The rows of a group lie close to one hidden flat surface of 13 dimensions, which passes through zero. Surfaces can cross.
Some rows, each with its group after it:
[ -1   3  11  -9  16  -3  -5  17  -7  -9   2  -4   9 -12  16  -5  24   6
   6 -18   6  -2   8  12  14  -4] -> zaku
[ -1  25 -17  17 -12  13  -6   8 -15  -5 -15 -16  12  14  18 -17 -16 -14
   6   1   6   3  -4   0  -1  -1] -> vebez
[-14   4   3   4 -12  -1  -3   9   0   8 -10   4 -13   7  10  -7  -2 -15
  -2 -12   6  -1  -1   5 -14 -10] -> magaf
[  9  -5  -7  -1  10   0  -7  -3   9   5  -1  -1  -2   1  -7  -1  -4   3
   6  -8   1   2  -3 -10  18 -13] -> rupit
[  2   0  -5   0  -9   4   8   7   7  -2   4  -4 -15   0   7  -2   2  -3
   7   6   1   4  -7  -6 -10   3] -> zaku
[  3  -2   7 -14   5   0   2  -2  10  -2  16  -8 -11   3  -1   8   1  13
  -2  -3  -6   7  -8  -7  11  -1] -> magaf
[ 0 -1  1 16 -6 -4  5 -2 13  1 -6  7  8 -1  0  9  6 -5  8  5 -4 -1 15 -2
 12 14] -> magaf
[  3   0 -17  17  -4  -9   4   4 -12   4   2  -5  13   4   2  -8 -13   4
   3   4   6   8 -11   4  15 -12] -> vebez
[  3   4  -2   7   3 -11   6   5  -1  -2   1  -2  -8  -6  19  -2  20  -2
  -9  -1   8  -9  -3   3  -1   0] -> rupit
[ -5  -7   2   9   0 -20  14   3  11   5  14 -13   2   6   3   9  -3  -7
 -15   4   1   6  -4   8  14   8] -> rupit
[ -4  -6  13 -11 -13  -5   7   4   7   2  15  -5 -14   1   6  12  20   1
   3  -9   1 -11  14   6   1  21] -> rupit
[  8  -7   2  -8  15   0  -1 -10   9  -2   5   2  -2  12 -17 -13  -6 -10
  -7   9 -17   6 -12   0  18  -3] -> zaku
[ -3   8  -3  12  -3  13  -1 -21   0 -12 -10  26  -7 -14 -12   1   7 -10
  -9 -13  -4  -7   9 -21  14   0] -> zaku
[  5 -15   3 -11   7   3  -4  12   7  -7   2 -17   8   4  -8  -3 -13  -7
  -6   4 -11   9  -6   5  -2   3] -> rupit
[  4   7   0   2   1  -1   5   2  -1 -19   8 -17  17  -5   8   2  -3  11
 -15  -3  -8   8  -4  -2  12   4] -> zaku
[  9  -7   6 -21   4 -15   2 -11  18  13  16  -8 -14   2  -4  -5  11  12
  -7 -11   2 -13  -6   3  -2 -13] -> zaku
[ -2 -12   9  -1  -3  -3   8   0  14  -7   3  10 -16  -3  -2  10   8   0
 -10   3 -13   2   1  -6  -3   7] -> zaku
[  3   9  -6 -16  -7  18  -5  -8 -13   3   1 -12 -13   2  -3   8  -7  -3
  -9  -5  18  -9  -9  -5   6  13] -> rupit
[-12   9  10 -19  12   3   3 -10 -10  25   0  14   0  -8  -9  13  -2  14
   4  10  26   8 -17  11   6  -7] -> magaf
[-12  -1   6  -8   4  -8  -2 -10  -6  17  19  14  -6   6 -13 -10   2   0
  14 -17   3  -3   5   2   7 -20] -> vebez
[ 15  -8 -15  -9 -18   6  11   6 -13 -21  20 -23  14  -6  -8 -20  -7   8
   7   8 -11   4 -11   6   3  10] -> zep
[-10  18   4   2  21   5   0   3  -9  -2   0  -2   8  -6  10   7   0   0
  -2   1  13  11  -3  -5   5  -1] -> magaf
[  3  -4   5 -10  12   0  -9   2  -4   1  -4   4  -9  -4   4   6   6  13
  -8  -8   5  -2  -5   0   3 -10] -> magaf
[  5 -15   4   2  11   0  -5  12   9   1   4   2  -1   4  -1  10  10  -1
  27   6  -6   1  20  -4   8  13] -> rupit
[  4   9  -2  -8   0  12   5  -9 -23 -14  15  -2  -9  -9   1  -2  20 -10
  -7   1   9 -19   5  -4  -4  25] -> rupit
[ -1  10   5  -2  20  17  -7  -6  -2 -10 -15  14   9 -19  -6  -1  10  -9
   1  -7   4  -1   9 -10   5  -1] -> vebez
[ -5 -11  -2 -12 -39  14   1   1  -1  10 -13  11  -2 -10 -22  -9   1 -15
  14 -19  11 -14   9  14  14  10] -> magaf
[ -2  14   1   3   8  -1  -4   2  -9   2 -12  -1  18   6   7 -13  -5   0
  -1   8   0   4  -5  14  -4  -9] -> vebez
[ 6 -7 -6  3  0 -1 -1 12  3 -1 -7 -5 -3 -4  6  3  2  0  1 -4  7  2 -5  0
 10 -2] -> magaf
[  9  11  -4   6  -1  -5  -5   0  12  12 -21   3 -12  12  19   2  -4  16
  -3  15   1   4 -17   0  -7 -16] -> zaku
[ -3 -10   4   1  -9  -3   1   6   2   4  -2   8  -5   2  -3   6   0   6
   6   0  -4   5   1   5   7   0] -> zep
[  5  10  -4  -2  14   2   5 -14  -3  12   3   4  17   1 -11  -6  -4   2
  16  26   7   4  -8   5   7   3] -> vebez
[  5  -5  -4 -14  24  -5   9  -2 -12   4  13  11 -12 -17  -4  -6  13  10
  -6   8  16   6 -30   3  11 -18] -> zaku
[ 11 -10  -8  -4  -7 -14   1   8  15  14  10  -5 -19   9   7 -15   9   8
  16 -11   2  -3  -9   1  10 -20] -> vebez
[-23   3  13  -2 -11   6   5  12  12   1   6 -10 -14   7   6   7  -2 -32
  -2 -14   3   4  12  -2 -14  15] -> zep
[  5   1  -6  -5  22  10 -16  15   9   1  -8  -5 -21  -7  13  -5   9  -9
  16 -21  15  -1   1 -20  -8 -22] -> zep
[  0   2  -5  12 -14  -8   8   3   7   4   5   9  -5   6   7 -13   6   4
  21   2 -10   3   3  -1   0  -9] -> rupit
[ -7   4   7  -8  12   6  -2 -14 -20   1   3  10  12  -4 -16   3  -4  -3
  -9  11   4  -3   1   7  -5   9] -> zep
[  2  -4   4  -8   5  11  -6  -5   3  -8  10  -4  -7  -1 -10  16  -3   5
   0  -9  -5   2   8 -17  10  10] -> zep
[ 13  -4   5 -20   1   8   3 -11  12  -7  -1   0  -1  -2 -14 -10   3   5
  -5  12 -16   0 -12   3   3   5] -> magaf
[  8 -18 -12   7 -12   3  -8   8   2  -3 -16   1 -12  10  -7  -6 -16 -13
  -6   4 -10   0  -7  -1  -8  -4] -> zep
[ -1  -9  11 -15  12   0  -8  -6   5  12  -2   4  -2   4 -13   6   2  -5
  -1   2   2  -9   8   6  -7   6] -> zaku
[-20   1  20 -18   0   7  10   7 -16 -12  24  10 -10   0  -4 -14  13 -11
   4  -7 -12  11  -3  11   2   5] -> zaku
[ 12   4  -6  -1  -4  16  -7   3  -8 -10 -10  -9  -1  -2   6   5  10  -8
   4  -5   9 -13   9  -4  21  24] -> vebez
[ 11 -16 -17  12  -1  -1  -5   4  -4   2  -8   7 -21 -10   2  25  -3  16
  -5  -3  14   0  -8 -18  13  -8] -> vebez
[-13  15  11   3  -4  -5  -2   8 -11   7   1  -9   7   8  23  14   2  12
   4   4   8  -3  13   9 -25  10] -> vebez
[ 10   3 -14   3  15   3   2  -1  -1  -1   0 -12  15  -5  -4  -7  -7  -8
   5  11  10   4  -8  -2   7   2] -> zaku
[ -4   0   4   4   7   2   3  -9   1  -1  -6  19   1  -9 -10   1   7  -8
  -4  -2   0   1   1  -2  17  -1] -> vebez
[-29   3  20  -2   1 -13  18   0   9  -2  29  -6   8  -4  -2  10  -3  -7
 -11 -10  -5  14   7   3 -13   4] -> zep
[-10  11  11 -34  -5  23 -10   2  -6  10  -4 -26  -4   6  -6  17 -16  -5
 -12 -16  25   2 -10   7  15  16] -> rupit
[ 14 -17  10  -9  38  -6 -20   1   1  -5  -2   2   2   2  -4  17   7  23
  -8  -3 -10   2   5  -4  23  -6] -> magaf
[ -6  13  14 -10   4  -1  -2 -18 -11   5  -5  12   3  -1  -2  -2  10   1
 -19   3   3 -16   3  11 -15   4] -> zep
[ -2 -12  -1  -6  -3   3   8  11  -2  -7  12   1 -13  -8  -2  -3   9  -9
   8  -1   2   3  -4  -1  -3   5] -> zaku
[  5  10   3  -9   7  13  -1  -4  -1 -10  11 -20   3   1   3   6  12 -14
   2  -3   6 -10  13  -5  14  31] -> zep
[ -9  13  -5  22  12   4  -3   1  -9   2 -18  13  11   4   2   5 -14  -9
   2  15   3  16  -4  -5   7  -3] -> vebez
[  6 -17   0  -1  -8  -9   2   9  16   0   6  -9  -7  12   0  -4  -3   0
   1   0 -14   5  -4   4   7  -2] -> rupit
[-9  4  5  0 -7 -2  5  0  4  6 -1  5 -6  1  3  0 -1  0 -2 -3  3  3 -4  2
 -5 -6] -> magaf
[  2  -9   4  -9  -7   3  -4  -2   2   2   7  13 -12  15 -12 -16   1   1
  18   2 -22   4  -2   3  10  -7] -> rupit
[  6 -17   2  -5 -16 -11  -2   3   0   0   6 -10  -7   9   0   7  -2  11
 -15  -5  -9  -8   2   9  -1   6] -> vebez
[ -1  -8   1 -12 -14  -3  14  14   9 -10  13 -15  -7 -10   3 -10   4  -1
  -7 -10  -1   7 -16   7   3  -2] -> magaf
[ -1  10   7 -11  -3   7  -9 -17  -4  11  -9   7 -15   8  -2  12   1   3
 -13   1   6 -14   1  -2  -6   7] -> zep
[ -4   5   1  15  -4   0   2  12   6 -13 -12   1  16   3   8 -16  -2 -14
   3   8 -18  10   4   5  -9   0] -> rupit
[ -8  24   7   8  11   9  -6  -9  -6  -4 -16  -3  10  -5  12  19   2  -7
 -21  -5  15  -6  10  -6   7  16] -> zep
[ 4  0  1 -5 -7  5 -4 -1  9  3 -8  2 -9  2  0 -4  3  1  4 -5 -2 -4  0 -2
  4 -2] -> magaf
[  5  22 -16   7  -4   6   1  -6   1  10   0   1 -12   3  13 -14   8  -4
  23  -3  16  -6  -3 -14   2 -10] -> rupit
[ -8  27   7  -9   6   3   6  -6  10  11   9 -19  -5  13  15  -1   2 -12
   0   1  14   0  -5   0  -2   8] -> zep
[  0  12   6  10  -8 -11   3 -11  -2   4 -18   7  11   4   8   2   4   5
 -23   9  -2 -10   0  16   0   5] -> zep
[ -1  10  -3 -15  -3   6  14  -5  -6  13   6  -1  -8 -14   0  13   0  16
   0  11  28   6 -24   2   2   1] -> magaf
[-12  14 -12   6 -26  12   3  -7 -22  -6   0   1   5 -19  -1   6 -13   7
  -9 -17  16  -7   5 -13 -26  -4] -> zaku
[ -7  18  -4  -2  -8  -4   5  -3  -9  12   1   1   0  -3  12 -12   2  10
   5  -6  16  -4  -9   6 -15 -18] -> vebez

New rows, each followed by its group:
[ -1   2  12 -11   8   5  -3  12  12  -2  -4  -4 -15   7  11  -2  12 -12
   4   1  -3   3  -1   4  -3   7] -> vebez
[ -5 -15   4   2  12   3  -8   2  -3   0  -1  11  -7  -5 -12  10   6 -21
   3  -6   4  -9  20  -6  -5  11] -> zep
[ -3   7  -1   4   9 -15   0 -12  -3  11  -8  23  15 -17  -4 -16   7  17
  -1 -10   6  -3  -6   7   2 -38] -> vebez
[ -2   1 -12  15 -17  -7  12  15   7  -4  10 -19   1  -6  18   5   1  -2
   6  -8  10   3   3  -5   2   5] -> zep
[ -4   3  -7  12  -2  -1  -9  -3 -18  -1   1   1   5   7   0  -4 -11  -5
  -1  -5   0  -7  10  -3 -16  -5] -> magaf
[ -2 -14   4 -12  -9   5   1  19 -13 -25  -1 -17   8  -9  -2  -8  -5  -9
 -24  -9  -8   3  -7  16  -8   8] -> zep
[  4   3  -3   4  -2   3  -1  -8  -7  -1  -8  10  13 -12  -4   1   5   7
   3   2   4  -9   8   1   3   3] -> magaf
[  5   0 -12   7  -2  -2   0   1  -5   0   3  -6   6   1   1  -4  -7   5
   5   4   2   1  -2  -2  -1  -5] -> magaf
[ -6  -1  13  -4  -1   0   1   1  13   1   2   0  -2  -2   4  10  11  -5
   7   1  -4  -7  22  -1 -26  14] -> rupit
[ -7 -22  -1  -3   8 -26  15   3   8  14  34  -3  -8   0  -8  -4  -2  -2
   5   5   2   6  -7   5 -21 -15] -> zep
[  0 -20  -5  17  17 -11  -2  -3  16   4   9  -9  -3  14 -12  31 -28  -4
 -18   8  -7  16  -2 -19  16   4] -> zep
[ -1   6 -14   5 -11   7  16 -16 -17 -10  18 -10  12  -2 -16   3 -27   2
 -15  24  -3  11 -18  -7 -14  12] -> magaf
[  1   6  -4 -21  -4  16   5   5 -15   2  -4  -4   6 -17  -6 -18  10 -15
  12   5  24  -8 -10  16  -7  10] -> magaf
[-13  -4  10   2  -9  -6   5   4  -1   5   1   5   8   1  -2  10  -7   8
   1  10  -5   8   5  10 -19   4] -> rupit
[  3 -11   3   7  25 -10 -10  -6  -9   7  -5  13   6   1  -7  24  -7  17
 -11  13   0   3   1  -1   9  -3] -> magaf
[ -3   2  -6  -9  16  -2   1  12 -24   1  23 -19   2  -6   9   4   1   3
   6  -3  24   2  -6   2  -5   0] -> magaf
[-11   9   4  -4   4  14  -5  -2   4  -2   3   3  -5  -1  -3  10 -15   7
   5 -10  -2  18  -2 -19   2 -10] -> zep
[ -5   3   5 -10  -4  -4   7  -3  -1   7  18  -9   2   7  -2  -8   3  -2
   7   3   0  -2   1  10  -4   7] -> vebez
[ -8   1  12   0   1 -13   1  -7   3   6  -7  20  -1  -3   1 -14  14  -4
  -9  -4  -7 -12   7  12 -25 -15] -> zep
[ -6   8   6   7   0   3  -2  -8   3  -1  -1  13   0  -8   0  14   9   8
   7 -11   1  -3  18 -13   6   2] -> zep
[  1   8 -14  21  -3  -3   8   5  -8  -4   1  -2  11 -14  13   7   5   7
  11   4  16  -2   7  -7  -3   4] -> rupit
[ -5 -24   4  -4   9  -2  -4   1  -2  -1  12  15 -18  -1 -21   1   3 -12
  -5 -20  -6   2   1  -4  32  -6] -> vebez
[  2  -5   4  -4  12  -8   2   1  -4  -3   3   4  -1  -8   2  -4  11   5
  -7   2  -1  -3  -3   5 -10  -7] -> rupit
[  7  -4   4 -10  -1   2  -3   7   6   9  -1  -2 -10   7   5   6   9   9
  15   2   3   2  -3   6  23   6] -> zep
[  8   3  -3 -14  -9  -4  10   3 -15  -1  13  -7   6 -13   7 -13  18  16
   8   1  11 -10  -6  16  -4   2] -> zep
[ -8  17   2   6  -8   4   5   1   9   0   1  -8   2   6   9  -3  -3 -10
   4  -2   0   6   3  -3   0   5] -> zep
[ -6 -12   8  14   3 -16   1  -1   4  11  -7  19  -4  -1   1  26   6   5
  -9   5   2  -3  11   3   4   6] -> magaf
[ 10  -5   2 -21  -5  12  -8   2  14  -1  -9  -3 -20   1  -3  -2   0   9
  -4 -12  -3   4 -17  -4  17 -11] -> magaf
[ -8   9   1   7   1  -6   2   2   6  11  -9  -9   8   2   8  12 -10  -2
 -16  -6  15   7  -7   4  17  -2] -> rupit
[ -8  21   1  -4 -22   8   5   2 -24  -4  -7   8  -5  -9  17  -8  10   9
  -4  -1  10  -7  -7  10 -22   0] -> rupit
[ -5  12   2  -5  -5   8   4  -9 -12  -3   0   7   1 -13   0   2   7   5
  -5  -3  10  -8   2  -2 -10   4] -> magaf
[  0   5   6   4   4  -8  -4 -14  -4   2  -2   3  12  11  -3   9 -10  18
 -17   6 -11   3  -2   4  16  -1] -> zaku
[-2 -2  3 -1 -4 -7  4  1  4  6  1  4 -2  3  1 -8  2  1  3  4 -4  0 -3  8
 -5 -5] -> zep
[ -5 -15  -5   8  -6  -9   9  12  -5   6   5  -3   3  -1  -4   5  -2 -18
   5  10  11  -1   5  12  -2  16] -> magaf
[  4   6 -10  12   3  -4  -3   8  -1  13 -19  -5  -3  10  13  -5   0 -21
   0  11  19  -6  -6  10  -1   4] -> zep
[  4 -18   3  -5  16   1 -17  13  -8  11 -16   7   3  -2  -6   7  11  -9
  13  -5  16 -11  14  13  18   7] -> magaf
[ -5  -1  -2   2  10  -1   8  -1  -9   6  18  -6   4   9  -7   8  -6 -12
   8  22   7   7  -1   2  -1  20] -> rupit
[  9 -14  -2   1   9 -12  -2  14   6  -3 -14   3  -3 -14  10   6   4  22
 -15  -6   3   9 -18   5  14 -23] -> magaf
[  1  -1   0  -7  -1   9   0  10   3 -14  -3 -11  -6  -9   6  -3  -1  -6
 -10  -7  -1   3  -7  -5 -16  -3] -> vebez
[ -9   5   3  12 -13  -1   5   0  -2   4  -4   3   0   2   7  19  -1  -1
  -3   4   6  -2  11   1   1  18] -> rupit
[  2 -12  -6   2 -25   1   1  12  -7   0  -8  -4 -12   2   3   8  -3  -4
  -6  -1   6  -6  -2   9  -2  13] -> zep
[ -6  14  -1  -7   0   5   1  -2  -5   9  -1  -6   0   7   2  -7  -9  -7
  -1   2  10   6 -14   5   3  -4] -> rupit
[  1  -4   9 -22  -2   5 -14   7  24  16 -14 -15 -18  17   2   5 -14  -1
  -4  -4   1   1  -8   2 -22  -7] -> rupit
[ -4  -3  -3   8  -4  -4  12   4   9  -1   3   4  -3  -4   1  -5  -2  -8
   3  10  -2   8  -7  -2 -13  -3] -> zaku
[ -9  10  15 -22  26   0  -5   5 -15   2   3   5   8 -20   7  -2  18  16
  -1 -16  18   1  -5  12   4 -18] -> magaf
[  3   2   8 -13  11 -10   4   0  -3   9   6   7   8  -4   2  -7  15  23
  11   8   2   3 -10  17  13 -11] -> zep
[  2 -28   0  -3   9  -6  -4  15   0   8   3  18 -23  10 -12 -15  10 -20
  20   2  -7   4  -5   9  17  -9] -> zaku
[ 12  -3  -3   2 -14 -11   3   0   1   0  -8  -3   2   3   8  -6   5  13
 -11   7  -5  -8  -8  14   3   0] -> zep
[  4   1  -2 -16  -1   9  -4  -2  -5  14   4   4 -16   7  -4   1   2  10
  22   6  10   0  -8  -1   7  -1] -> zep
[  9 -14  -6  -8  12   0  -5  -6   3   5   8  -6  -5   4 -15   7 -12   1
  -3   8   0   1  -6  -7  -3  -1] -> rupit
[ -2  -1  10 -14  13  13 -16  -2  -4   5 -12  12  -1   0 -11   6  -2   3
   8   0   0   0   6  -2  -5  -3] -> rupit
[ 11   0 -19   1 -14   9   6   1   4  -4  12 -23  -4  15  -4 -14 -15 -16
  13  12  -4   3  -8  -7   0  13] -> zep
[ -3  -1   3  -7   0  -4   4   4 -10   3   5  -7   2  12  -1  -7  -9  -5
 -12  14  -1   7 -17  19   1   3] -> vebez
[-8  3  4  2 -4 -2 -2 -2 -5  7 -5  6 -5 11  1  1 -8 -1 -8  5 -2  4 -6  5
 -8 -5] -> vebez
[  2  -4   8   1   4  -8 -14  -3  26  19  -7   8 -13  25  -1   4  -4   7
  15  -6 -14   4   6  -5  16 -15] -> magaf
[  6  20 -11  17  -8   5   9 -15   6 -12 -11   2   0 -19  14  15   2  17
 -17  -1   8  -2  -4 -23   0   0] -> zaku
[  2 -15  -3   4 -18  -8  -1  -4   4  11 -10  13  -9   4  -8   5  -8   7
  -8   0  -4  -4  -4   3  -2  -7] -> magaf
[  6   0 -16   9 -10  -8  10  -7  -8   5  11  -4   4  -5   0   2  -3  13
   4   9   9  -4  -4  -3  -4   0] -> zep
[  6  -8   1  -3  -9  -8  13 -10   9   3  10  -1   3  -4  -8   9   4   9
  -4  14  -3  -5  -1   5   2  15] -> vebez
[  9 -10 -14   0  -2  -6  19  -2  -3  -2   9   0  -1 -15 -10  -6   2  -2
 -11  10  11   5 -27   6  25   0] -> vebez
[ -5  18   1  -9  -7   2  -3  -2 -13  10  -5   2  -6   3  11 -13   6   0
   0  -8  14  -8  -8  11  -6 -11] -> vebez
[ -1  -4   2  -1 -11   0  -3   6   1   3  -9   2  -4   5   3   1  -7   8
   0   3  -6   4  -4   5 -12  -6] -> rupit
[  3 -11  -5  11   3 -12   3   2   4  -2   8   1  13  -3  -7  -7   0   3
   6  -7  -7   3   6   1  18  -8] -> vebez
[ 13 -21  -6  12  -4 -20   6   3  11  -3   6  -3   0   2   1   6   1  13
  -6  10 -14  -2   1   0  -1  -1] -> magaf
[  8  -8  -3   2  -4   6  -7  11  -4 -12 -11   4   7  -8   1  -6   1   9
  10  -3 -11   3   5   0   0  -7] -> rupit
[ 12 -17  -9  10   1  -9  -8   7   1   6 -16   8 -10   0   3  -2   7  -7
   0   2   5 -13   3   4  -4  -5] -> zep
